All rows are made from the same 13 directions, up to rounding. Whole rows:
(in the rows, 128 means zero)
[[192 111  97 125 159 155 129  94 131 151 129 139 134 117 126 161  97  58
  123  87  60 161 131 173  78 154]
 [158 175  51 158 165 136 183 128 155 157  90  63 152 135 105 145  95 102
  189 114 127 138 144 106 138 169]
 [153  99 167 108 124 173 119  65  79 120 120 128 119 138 141 167 132 149
  120  99 112 158 184 138  61 123]
 [133  98 136 157 131 129 110 159 154 180 157 134 143 160 127 188 135 182
  105 121  79  83 118 125  78 108]
 [149  86  46 162 149 133 168 107 164 108 116 156 123 145 104 100  89  73
  152  96  91 150 135 122 127  60]
 [116 110 161  99 117 145 108 152  80  77 122 148 137 121 138 108 136 147
   79 141 131 143 128  84 161 128]
 [ 96 147 119 107 140 167  94 136 150 104  70 101 141 157 152 122 159 166
  121 123 130 149 173 111 141 128]
 [122 123 132 117 133 121 135 136  96 121 143 160  96 111 110 140  97 110
  124 126 142 160 151 129 130 137]
 [ 87 127 131 150 145 118 109  88 182 107 109  69 130 149 141 111 153 104
  147 115 103 164 138 196 134 128]
 [127 107 152 122 124  84  99 134 111 131 149 123 138 122 145 105 148 138
  150 194 147  86  83 141 164 120]
 [167 124 111 105 150 126  88 141 143 154 136 140 140 128 149 138 122  91
  126 154  92 113  95 156 146 152]
 [153 104  76  94 146 175  74 121 122 130  83 111 112 163 148 174 161 189
  175 134 164 155 153 120 100 158]
 [116 131 184 118 132 113 111  90 128 150 146 134 120 134 149 135 119 111
  124 146 100 115 164 179 118  99]
 [148 177 140 102 111 173 145 115 128 145 103 148 141 123 142 125 128 134
  100 100 125 107 162  99 102 120]
 [146 117 148 133  87 153 149 108 101 102 123  70 172 163 155 127 152 176
  110 131 131 109 113  66 169 152]
 [153 125 166 130 112 112 137  90 120 169 166 142 117 136 136 146 117 133
  150 150 128  77 131 144 101  91]
 [179 137 223  76 104 150  97  86  64 114 150 138 137  90 153 119 158 124
  105 149 138  99  83 134  93 142]]

The start of a row, then its end:
[108  79 142 174 155 132 137 151 133  65 142  97 155 137  97 127 114 106
  79  94  48 176  98 111]  [132 117]
[115  80 178  91  73 142 100  98  82  88 131 192 125 121 166  85 167 155
  67 128 138 120 139 127]  [127  83]
[181 100  90 122 115 125 164  20 124 141 111 114 144 177 177  95  98  85
 194 164 115  99 181 137]  [184  69]
[ 64 163  80 116 100 139 136 209 129 165 109 164  78 154 115 182 122 234
 123 117 221 140 210  64]  [146 161]
[ 99 155 153 104 128 137 125 143 121 138 125 152 112 146 140 143  99 138
 103 139 125 131 198 109]  [158 113]
[156  99  85 140 138 100 137 126 108 133 123 114 148 114 127 112 129 112
 165 157 138 120  96 133]  [150 148]
[115  78 115 118 126 126  78 137 139 137 140 174 103 133 140 148 147 139
 106 118 115 147 128 175]  [101 126]
[112  88 103 148 123 132 137 137 124 111 128 136 124 137 118 141 124 137
 104  96 113 166 142 126]  [124 136]
[139 153 153 113 165 137 122 126  96 155  93 152 156  80 124 120 129 121
 123 131 103 107 166 143]  [ 56 104]
[150 129 117 153 129 131 129 108 187 156 167 119 101 140 113 168 122  96
 138  84 102 139  88 180]  [ 81 145]
[160 174 155 114 149 158 123 117 159 160 122 127 151 141 140 138 114 111
 121 129  77  83 139 120]  [101  91]
[131 136 149  80 105 147  91 115 138 106 137 154 103 151 162 111 135 120
 115 149 144 125 123 125]  [175 115]
[176 107 129 132 148 163 134  98 127 114 115  95 173 168 145 132 113 119
 129 134  62 110 131  90]  [137  92]
[102 117 169 115 171 137 122 175  48  56 109 141 130  84  86 111 112 136
 105 142 132 174 144  71]  [119 112]
[163 128 115  95 108 171 109  78 144 115 112 136 116 144 156 119 151 120
 138 109 140 134 123 139]  [113 124]
[ 97 226 156 107 135 160 140 138 169 107  96  97 125 140 127 105 120 122
 127 123 146 128 158  87]  [163 117]
[105 113 140 147 176 103 126 111  96 114  69  83 189 113 135  82 147 141
 163 175 102 108 169 133]  [121  78]
[139 147 104 112 157 168 110 175 163  72 113 101 143 155 125 119 111  96
 101 124  92 162  89  72]  [199 150]
[142 101 156 167  61 148 168 109 149 120 169 149 143 135 121 121 155 154
  65  61 104  91  71 104]  [76 91]
[128  59 105 131 147 140 123 123 101  77 122 124 136 158 134 132  99 104
 103 123  75 190 156 114]  [175 126]
[ 92 177 205 141 111 127 147 104 154 156 140 107 139 149 142 136 124 146
 102 121 100  89 177 134]  [116  89]
[116 115 100 106 122 174  93 123 171 154  71 195 155 154 174 108 159 159
  76  99  76  96 197 135]  [87 50]
[203 131 107  90 101 138 119 102 124 167 164 138 118 143 165 161 104  80
 128 139 123 121  97 149]  [174 200]
[147 149  92 135  93 170 137  97 224 155 151 145  77 181 128 162 131 133
 142  65 139 120 115 138]  [ 88 102]
[155 129 181 142 142 118 150 107  92  88 148 121 138  69  89  92 130  86
 135 123 123 124  63 131]  [ 75 106]
[140  45  57 120 150 124  73 172 125 120 120 182 118 135 127 132 144 151
 136 148 127 136  99 128]  [122 109]
[ 92 122 191 162 136  89 156 119 110 117 158  93 155 118 125 124  95  79
  79 125  58 152 149 162]  [163 144]
[152 227 191  75 102 152 153 119 108 128 139 139 119 106 138 107 101  94
 110 142 162 100 130  85]  [168 143]
[162 139 138  97 140 164 125 112  99 116 100 136 152 124 144 116 120 116
 117 134 107 121 151  99]  [127 113]
[ 75 143 104 142 147 104 107 171 157 144 102  88 134 151 133 137 146 176
 155 160 151 124 151 127]  [163 144]
[ 92 130  89 180 120 128 178 137 153 109 112 116 113 117  79 120 141 154
 144  69 164 156 128 111]  [ 78 115]
[142 152 182 121 157 135 134  68 109  83 119 102 112 102 103  92 133 104
 193 145 155 127 117 133]  [77 66]
[106  81 136 134 128  81 125 136  82 152 172 160  89 118 119 171  92 120
 123 142 131 164 164 173]  [136 159]
[117 104 133 150  83 106 165  99  95 140 131 105 149 141 148 125 139 167
 127 134 148 110 154 118]  [152 140]
[194 118  81 126  81 141 160 131 136 155 169 145 126 158 139 154 102 118
 119 119 134 101  79  85]  [174 164]
[ 93 209 129  91 133 173 112 166 189 128  89 152 136 143 154 110 116 101
  59  99  90 139 180 112]  [172 128]
[103 138 120 140  87 102 144 112 171 123 135 132 125 141 145  74 147 124
 136 139 157  94 106 134]  [176  93]
[ 82 150 166 110  99 141  86 158 164 154 146 129 111 169 160 173 147 179
  75 120 124 125 154 138]  [148 159]
[120  94 137 128 151  97  89 167  96 153 130 156 145  90 125 135 148 148
 115 155 115 111 113 158]  [ 91 135]
[186  84 140 129 134 117 143 125  75 157 151 190 151 109 120 124 105 134
 132 163 102  55 115  95]  [85 49]
[157 126  66 156 174 142 151 168 149 104 131 120 115 113  66 146  94  86
 151  91 115 174  78 103]  [103 148]
[147 133  56 128 106 124 151 160 111 167  96 151 149 106 129 120 148 169
 142 129 180  94 123  94]  [124 158]
[157 107  74 131 161 123 132 133  84 122  55 121 197  79 130  71 162 133
 158 153 130 104 117 113]  [104 121]
[139 107 135 106  66 112 123 117 123 141 169 151 122 163 176 124 124 131
 100 159 140  98 114 122]  [217 144]
[158 138 147 112  78 152 135  82 120  96 163  90  88 134 130 149 146 123
 140  97 185 167  72 133]  [135 204]
[149 144 121 145 156 172 153 136 141 101 122  81 131 163  97 163 100 139
 144 104 109 148 128  61]  [118 119]
[139 160  56 114 156 118  94 216 168 190 129 135 129 123 131 176 111 108
 114 135 116 138 101 147]  [168 233]
[151 126 124 106 169 114  85  96 150 137 112 130 131 131 150  98 133  91
 186 183 113  98 121 171]  [131  75]
[114 108 136 129 166 117 107 127 132 142 112 173 146 104 132 109 118  90
  99 125  58 128 166 179]  [90 77]
[116  59  87 180 150  86 147 161 126  96 166 128 104 130  76 137  99 114
 152 130 126 164  83 121]  [142 116]
[124  97 118 105 120 125 117 148  96 138 128 207 119 118 137 122 113 134
  95 138 124 121 165 120]  [130  96]
[159 123 117 136 158 112 111 150 134 169 118 139 177 100 132 117 140 115
 125 149  81  75  93 147]  [ 93 115]
[142 122 179 114 140 121 121 135  87 107 154 172 119  81 106 111 115  97
 105 135 117 125  99 130]  [ 95 101]
[ 60 119 118 197 102  93 200 114 140 134 130  91 135 140 111 132 113 138
 110  80 119 161 189 144]  [140 138]
[ 59 159 203 179 111  76 187 106 137  92 175  86 102 112  88 101 105  94
 127 114 142 151 124 149]  [149 111]
[147 167 146 122 166 153 126 113 158 134 126 109 133 132 125 145  96  70
 120 108  67 146 142 150]  [114 131]
[101 144 151 152  92 116 167 112 118 157 116 103 173 127 152 121 140 150
  87 110 109 106 171 132]  [138 148]
[113 123 129 133 156 103  81 136 158 134 140  95 109 127 125 147 150 121
 162 146 133 147  92 189]  [119 163]
[157 110 133 121 146 129  97 145 133 124 146 114 144 141 136 140 126 115
 124 154  93 117  79 125]  [150 141]
[109 137 167 136 153 108 127 117 153 137 183 101  76 190 118 183  61 111
 166 164 112 140 166 132]  [178  99]
[104 143 164 150 152 126 136 149 133  79 112  64 164 151 114  98 137 162
 147 167 123 100 107  59]  [165  79]
[185 120 136 102 152 159 126  94  86  70 134 125  97 103  97 124 115  88
 172 125 156 169  83 111]  [ 95 128]
[137 163  70 191 116  79 201 142 166 146 138  55 156 113  98 104 124 100
 178 126 160 107  52 119]  [174 185]
[122 149 141 109 140 129  95 144 100 124  88  85 152 110 138 119 180 186
 162 169 179 107 113 112]  [118 157]
[ 67 188 176 149 106  82 165 131 123 169 110 107 163 105 140  92 144 161
 122 154 152  70 178 132]  [142 112]
[142 168 169 139 142 141 149 148 141 147 161  94 130 167 113 176  85 142
 131 143 102  96 131  72]  [144 114]
[163 157  81 158 126 162 220 119 160  83 115 125 159 135 100  76  71  47
 103  73  78 139 115  55]  [172  89]
[116 180 160 121 136  98 153 149  99 162 110 151 182  60 139  84 112  74
  71 136  86 101 154 152]  [141 149]
[ 85 174 185 120 133 121  73 219 169 146 181  87 108 159 127 201 130 165
  84 148 121 131  83 120]  [177 212]
[115 141 154 147 174 126 126 163 131 142 127 127 146 111 101 149 109 121
 105 119  73 127 142 130]  [ 84 112]
[112 183 174  96 117 116 122 118 129 167 117 175 130 103 153  93 132 125
 119 157 141  68 169 146]  [119  78]
[142  86 123 145 102 109 143 123 120 109 165 123 140 131 135 121 115  87
  91 117  95 148  84 139]  [179 165]
[126 117 108 127 167 114 104 136 127 126 125 125  92 122 101 144 127 137
 195 154 166 143 122 144]  [ 98 116]
[173  50  91 159 100 116 144  75 148 104 164 109 142 163 147 111 127  81
 131 117  85 134  64 151]  [170 125]
[118 107 173 119 128 136 115 111  82 137 106 102 178 147 169 141 136 164
  91 149  81 117 191 123]  [141 131]
[128 160 155 111 116 160 102 131 152 165 133 146 104 133 130 172 154 176
 119 101 145 108 137 137]  [ 53 128]
[128 117 107 107 146 129  99 115 126 101  81 133 161 104 156  69 153  87
 118 139 104 143 127 162]  [149 128]
[133 149 168 121 125 139 144  98 106  89 137 108 110 109 110 118 123 104
 137 115 150 157 116 125]  [117 137]
[113 149 116 129 113 116 125 159 163 163 153 152 103 135 126 150 119 131
 115 120 140 119 122 139]  [139 147]
[ 87  43  86 172 138  79  82 144 168 134 136 108 136 154 139 135 169 152
 138 140 101 140  97 196]  [134 132]
[191 162 144 107 137 180 144 133 126 100 120 143 160 115 119  98 115  98
 105 119  97  93  80  57]  [116  89]
[138  97  98 114 128 139 110 159 124 148 127 172 144 137 151 147 110 114
  67 115  73 141 150 132]  [151 151]
[152 162  98  85 153 146 130 212  77 131 111 220 111  60  88 121  97 118
 106 131 165 130 124  67]  [106 138]
[154  62  94 112 129 115  80 147 129 155 156 175 114 155 150 157 123 136
 128 161 110 113 109 146]  [146 122]
[140 107 118 117 131  99 114  97 101 100 117 103 150  93 151  80 145  67
 136 150 126 159  94 183]  [174 182]
